The rows come from 4 hidden closed curves, with some noise, and rows from the same curve form a group. Each curve winds through 6 dimensions. The rows are also pushed far along 4 directions, which tell nothing about the answers.
Known rows, each followed by its group:
[ 18   2   8  -2 -29   5 -31 -16  34 -28 -19 -30  -3 -11 -11   7]
(0)
[  5  -9 -11  -3  18 -22  38 -20 -37  20  -7  17  16  27   3  -7]
(3)
[ 12  10  24   1   4 -47  -7 -45  18  -7   9   5 -33  41   1 -11]
(2)
[ 13 -24 -46  -2  23 -30  21 -26 -17   7  13  13   1  49  18  26]
(3)
[-21 -28  -5   5  33 -23  -5 -16   2  29  13   2 -13  11  46 -12]
(0)
[ 25 -13  -4 -24 -19  20  16  21  14 -25 -42 -19  22 -12  -2  27]
(0)
[-13 -19   4  10  -6 -27 -37 -33  43   7  12 -19 -29  -5  31 -23]
(2)
[ 20  22  -5  -1 -14 -16  44   3 -51  15   7  22   5  16  -1   9]
(2)
[-14  29  33  16 -24  -4 -29   5   2  -1  34   4 -32 -16 -23 -22]
(2)
[-24  -2   7   7 -26  59 -26  35  31  16  -1  -8  37 -51 -22 -20]
(0)
[ -6  38  48   9 -61  -6 -15  14  34 -13   7 -16 -19 -37 -34 -38]
(1)
[ -5   0  27  -5 -41  24  -7  13   9 -32  -3 -23   7 -42 -38 -13]
(2)
[  5 -10  -9  -8   4  18  17   3  12  -3 -10   6  26   4  -3   0]
(1)
[-23  -2  -6  14  31  10  10  21 -36  27  27  20  23  20  17  22]
(1)
[ 12  18  31   0  -9 -52   6 -27   6  -9  -6 -11 -41  15  18 -11]
(1)
[-15 -38 -44   0   7  39 -16  32   3  31 -10 -13  37 -28  21  18]
(1)
[-22 -29 -25  10  20 -13  -5   3  10  26   5  -5   6   5  44   6]
(0)
[ 26  24  27 -21 -36   5  27  13   8 -21 -22   1  -6 -18 -28 -13]
(2)
[ 20   7 -38   9 -35  40  33  12 -25 -15 -32 -12  70 -22   3  28]
(3)
[-42 -13  -9  27  44  -7 -32  -1 -11  33  44  10  -8  12  43   6]
(0)
[ 22  13 -14  -2 -26  27  25  14  -8  -6 -15  10  50   9 -28  25]
(2)
[-29 -13 -21  19   9  22 -21  18   6  15  17  -7  17 -21  29   7]
(3)
[  0  11  16  -2  -7  -9  55   5 -78  -1  16  20  10   1 -26  -6]
(1)
[-31 -21 -14   8  64 -11 -37 -12  18  24  34  22 -37  22  19 -14]
(3)
[-23 -22   0   7  26 -19 -17 -11   2   9  19  -4 -12  12   8  -5]
(3)
[-26   1   8   5   2  20  12  24 -18  -4  14   3  16 -23 -21 -15]
(3)
[-13  24  62   4   5 -33   8  -1 -30 -13  19   3 -34  15 -18 -10]
(0)
[ -1 -44 -42 -13  13  25   3  14   8  19 -17  -7  29 -12  34  18]
(2)
[ -6 -23  21 -11  15   4 -48 -18  36  -1  -5 -15 -25 -11   6 -10]
(0)
[-46 -16   1  10  29   3  -6  33 -42  61  44  18  -9 -13  19 -14]
(2)
[-16 -34   4  -5  37 -35 -18 -38   6   9  19   2 -41  16   4 -29]
(2)
[ 16   6  -6   2 -27 -25  -5 -18  14   2   0  -9 -19  -1  15  -4]
(3)
[  0  24  42  -6 -25 -18   1  12  15   5  -7  -1 -24  -7 -27 -30]
(1)
[ 10  13  42  -7 -11 -44 -17 -23  33  -6  12   0 -59  19  -3 -19]
(3)
[ 17   4 -50  -3   0  35  29  11 -13  12 -22  19  44  -4  -3  12]
(3)
[ -6  30  55   0 -23 -29 -14 -11  14  -2  14   1 -58 -23 -18 -55]
(0)
[  1  39  38  -1 -31 -10  18  13  -9  -9   1   7 -13  -8 -56 -29]
(0)
[-13 -29 -44   3  41 -18  -5 -14  32  24   3   9  -8  25  40  -1]
(0)
[  7  14  24  -7 -10 -38   8 -25   5  -3   6   8 -47  -2 -15 -44]
(1)
[  3  42  32   7 -35  -1  -7  20   2  -6   2  -5  -6  -4 -26  -1]
(1)
[-39  33  30  19   3  11 -12  35 -23  25  43  27  -9 -11 -44 -32]
(0)
[ 19 -26 -44  -8  44 -23  17 -36 -34   9   3  21   2  53  13  25]
(2)
[ 17  24  35   0 -41 -31  45 -21 -56 -29   2  -6   2   9 -39  -7]
(1)
[-22  10  23   6 -41  13  -6  43  -3  11  20  -9   6 -35 -22 -12]
(3)
[  7   2  20  -3 -17 -33 -36 -32  87 -15 -14 -20 -54 -13  13 -43]
(1)
[ 14  13  16   6 -20 -42  12 -50  -5 -21  14   0 -24  15 -15 -25]
(2)
[-23  35   7  20 -22  18 -21  38 -24  37  29  14  -5 -32 -21 -19]
(3)
[ 16  -3 -30   0  -5 -13  25 -14 -32   3   0   5   1   4  17   7]
(1)
[-12 -25 -37  -2  11  21 -24  17  45  21 -11  -5  11 -13  10  -1]
(0)
[ 16  28  17  -6 -19 -19  33   8 -37   8   6  17 -13   6 -12  -6]
(2)
[ 23  22  -5  -9 -67  40  19  42  10  -8 -38 -14  48 -36 -44   7]
(1)
[ 29   9  -5  -2 -20 -22  29 -21 -20 -31  -7  -5   5  27  -1  26]
(3)

New rows. What belongs after each?
[  4  37  55  -3 -33 -19  -9   8  10 -16  19  -1 -41  -4 -35 -15]
(3)
[ -8 -10  -3   3  34 -12  27  -1 -40  10  21  21  12  38   8  18]
(3)
[-15   0  13   2  30 -17 -40  -1  28  -2  18   0 -48  12   1  -5]
(0)
[ 23  12  11  -5 -21 -16 -18 -14  25 -17 -12 -14 -26   4  -2   6]
(2)
[ -9  10 -16   6   5   1  42  24 -29  18   9  25  28  12 -11   0]
(0)
[  6 -27 -43  -8  24  13  -8   2  32  23  -8   8   4   3  42  12]
(2)
[ 38 -29 -24 -17  -5   9  15 -38  -2 -10 -39 -13  31   9  22  24]
(0)
[ 37  26  -1 -12 -34  16   8 -10  33 -20 -43  -5  11 -11  -9  -2]
(3)
[ 16  17   8 -11 -14  -5  39  15 -16   9 -20  12   6   0 -15  -9]
(1)
[  5  22 -24  15  -9  26  26   9 -45   8  11  21  45   7 -24  14]
(0)
[-19   4  22   7  12 -37 -19 -19 -19  10  35   5 -58  -6   9 -32]
(1)
[-14 -23 -35   5  12  -6 -25 -16  37  11   3  -6 -17 -15  17 -24]
(3)
[-26  37  41  16 -13   0 -16  28  -7  17  36  17 -15  -3 -37 -21]
(1)
[  6 -18 -37  -2  33  -6  -9 -19 -32  26  14  14  -5  24  23  21]
(0)
[ -3   1  12 -10  -4  27 -13   7   8  13  -2   8   1 -24 -20 -21]
(0)
[-30  12  61   2  -9 -26 -12  11  13  15  29   4 -47 -17 -10 -45]
(3)
[ -6   1  -3  16  14 -31 -20 -40  -6  -1   3 -10 -24   5  12 -18]
(3)
[-25   8   3   5  31   5  -6  13 -12  19  32  29 -17   5 -16 -18]
(3)
[-13 -11 -39   5  -4  24  -1  17   8  14  -1   3  17 -28  -5 -14]
(3)
[  2   5 -18   5 -23  29  27  21 -39  -6 -14  -5  52 -15 -32  13]
(3)
[ -6   9   6   1  -4  -7   5   8  29  -5  -4   2  -6  -2 -11 -21]
(0)
[-21   3  20   9   8  -7 -38  -2  68 -10   5 -10 -31  -7  -3 -27]
(0)
[  8  37  37   1 -31 -13  21   2  -7 -13   2   9   0  11 -43 -12]
(1)
[ 19  42   1   2 -11  24  33  17 -48   9  -5  27  31   7 -29  13]
(3)
[ 25  14  -2  -2  -2 -15  -8 -25  15 -11  -9   2 -15  24  13  14]
(3)
[-32  14  19   9   5   8 -19  21 -30  16  50  16 -35 -27 -29 -30]
(2)
[ -6  -7   5 -12  -2  34  11  38 -29   3   1   4  21 -18 -33   8]
(2)
[  7  29   8  10 -34  -8   8   7   5 -19  -2  -7  -4  -8 -12  -1]
(0)
[ 15 -10 -15  -5   7  27  13  -5 -18  -6 -14   5  43  10  -6  27]
(0)
[-50   4  24   6  30  36 -27  49 -13  48  42  29  -7 -27 -18 -27]
(0)
[  6  37  36   0 -38 -15  32   7   8 -24  -8   1  -6  -9 -29 -29]
(0)
[  5 -10 -32   9   0 -19 -24 -31  29   5  -3 -10 -12   5  26  -4]
(0)
[ -1   4  -5   4  13 -12   3  -5  -1  32  10  19  -9  14  30  -2]
(3)
[ 13  17 -16  -6 -15  35 -23  27  41  -5 -17  -2   2 -24 -12   5]
(1)
[-41  37  31  27   4   3 -13  24 -67  27  44  17  -9 -17 -31 -22]
(3)
[ 24   9  15  -8  -6 -10  34  -8 -12 -25 -25  -4  18  25  -2  22]
(1)
[ 31   6  23 -25 -41  21  18  10   7 -46 -37 -19  20 -18 -58   2]
(2)
[ 10  32  49  -4 -48 -25  46  -6 -36 -19   1   5   1   1 -64 -32]
(1)
[-17 -12 -15  14  25  32 -32   6  21  23  -4  -1  22 -10  40  10]
(3)
[-15   1 -24   7  -6  42  -2  55   0   7  -1   2  41 -12 -13  29]
(0)
[-25 -37 -16  -3  15  39 -55  27  28  40   5 -10   4 -36  14  -1]
(0)
[ 15  -3 -11  -1  16  -4  -6 -26   8 -16 -19  -2   2  21  -4   9]
(3)
[-39 -40 -26  11  19  32 -45  26  31  24  15 -14  20 -22  17   6]
(3)
[ 24 -18 -47 -12  10  10   1 -16   7  -9 -12   5  10  10   3  19]
(2)
[  4  18  18  10  -8 -40  23 -25 -44 -18  17  -1 -19  22  -4   1]
(3)
[ -4 -21 -21 -12  26  -4  -7   0   7  24  -7   6 -17  -3  17 -11]
(1)
[ 41  21   5 -17 -45  23  25   9 -27 -22 -26  -1  22 -15 -39  16]
(0)
[  1   8  30   1   6 -37 -12 -34   9  12  -7  -2 -38   8   2 -34]
(3)
[-31 -13 -12  11  16   3   5  32 -16  29  19   4  23   4   8   7]
(0)
[ 35 -24 -55  -9   2  -5  15 -24  22 -12 -22  -2  26  38  35  48]
(3)
[ 19   0 -36  -3 -12  34  -2   7   6 -22 -15  -4  26  -9  -5  29]
(1)
[ 39  12  21 -19 -44 -25  50 -10 -25 -15 -33  -8  10  13 -29   1]
(2)
[ -8 -18 -19  -7 -17  50 -11  49  20  30 -14  -9  46 -30   1  14]
(2)
[  9   2 -31  14   3 -14  38 -20 -25   6  10  16  26  31  24  17]
(1)
[ -4   4  44 -17 -14 -11   8  10  -9  -6   0  -6 -29 -22 -27 -30]
(2)
[-10 -12 -23   7  22  20 -13   0   4  34 -11   4  27  -6  24   0]
(3)
[  7   4   3  -4  31 -29   9 -14 -45   5  13  14 -30  27   5   6]
(1)
[  3  -6 -36   7   0  23 -38   9  54   8 -14 -13  20   1  27  28]
(1)
[ 23  31  26  -8 -62  16 -10  11  34 -20 -37 -22   3 -38 -45 -21]
(3)
[ 46   9 -24  -7  -9 -40  24 -64  -1 -50 -31  -8 -20  27 -11  -3]
(3)
[-22   4  10   6   1  11  33  31 -50  29  13  19  36  -3 -26  -8]
(0)
[-40 -15  -5  24  76 -17 -45 -22  -2  50  39  19 -30  22  61  -8]
(3)
[ 33 -17 -50 -10 -20  14   4 -15  37 -40 -32 -18  21   1 -10  23]
(3)
[ -4 -19 -33  17   8   2 -13 -27  42  -6  -9 -14  24   7  45  10]
(0)
[ 29  17 -21   9   5 -35  35 -49 -40 -11   2  17   3  44  10  11]
(0)
[  8  25  26   5 -37 -20  -3 -17  37 -24   0 -10 -21  -8  -7 -25]
(1)
[ -2  -2 -27   9  -8   8 -37  -3  32  25  -4  -7  -4 -15  23  -2]
(3)
[  2  13 -10   0  -7  -6  38  13 -54  24  14  26  16  16 -31  -2]
(3)
[ 22  -4 -30  -9 -23  12  30  13 -10 -15  -7   2  29  13 -18  29]
(3)
[ 16 -24 -39 -10   4  -8  -1 -17  42  -2 -28  -9   7  12  13   3]
(0)
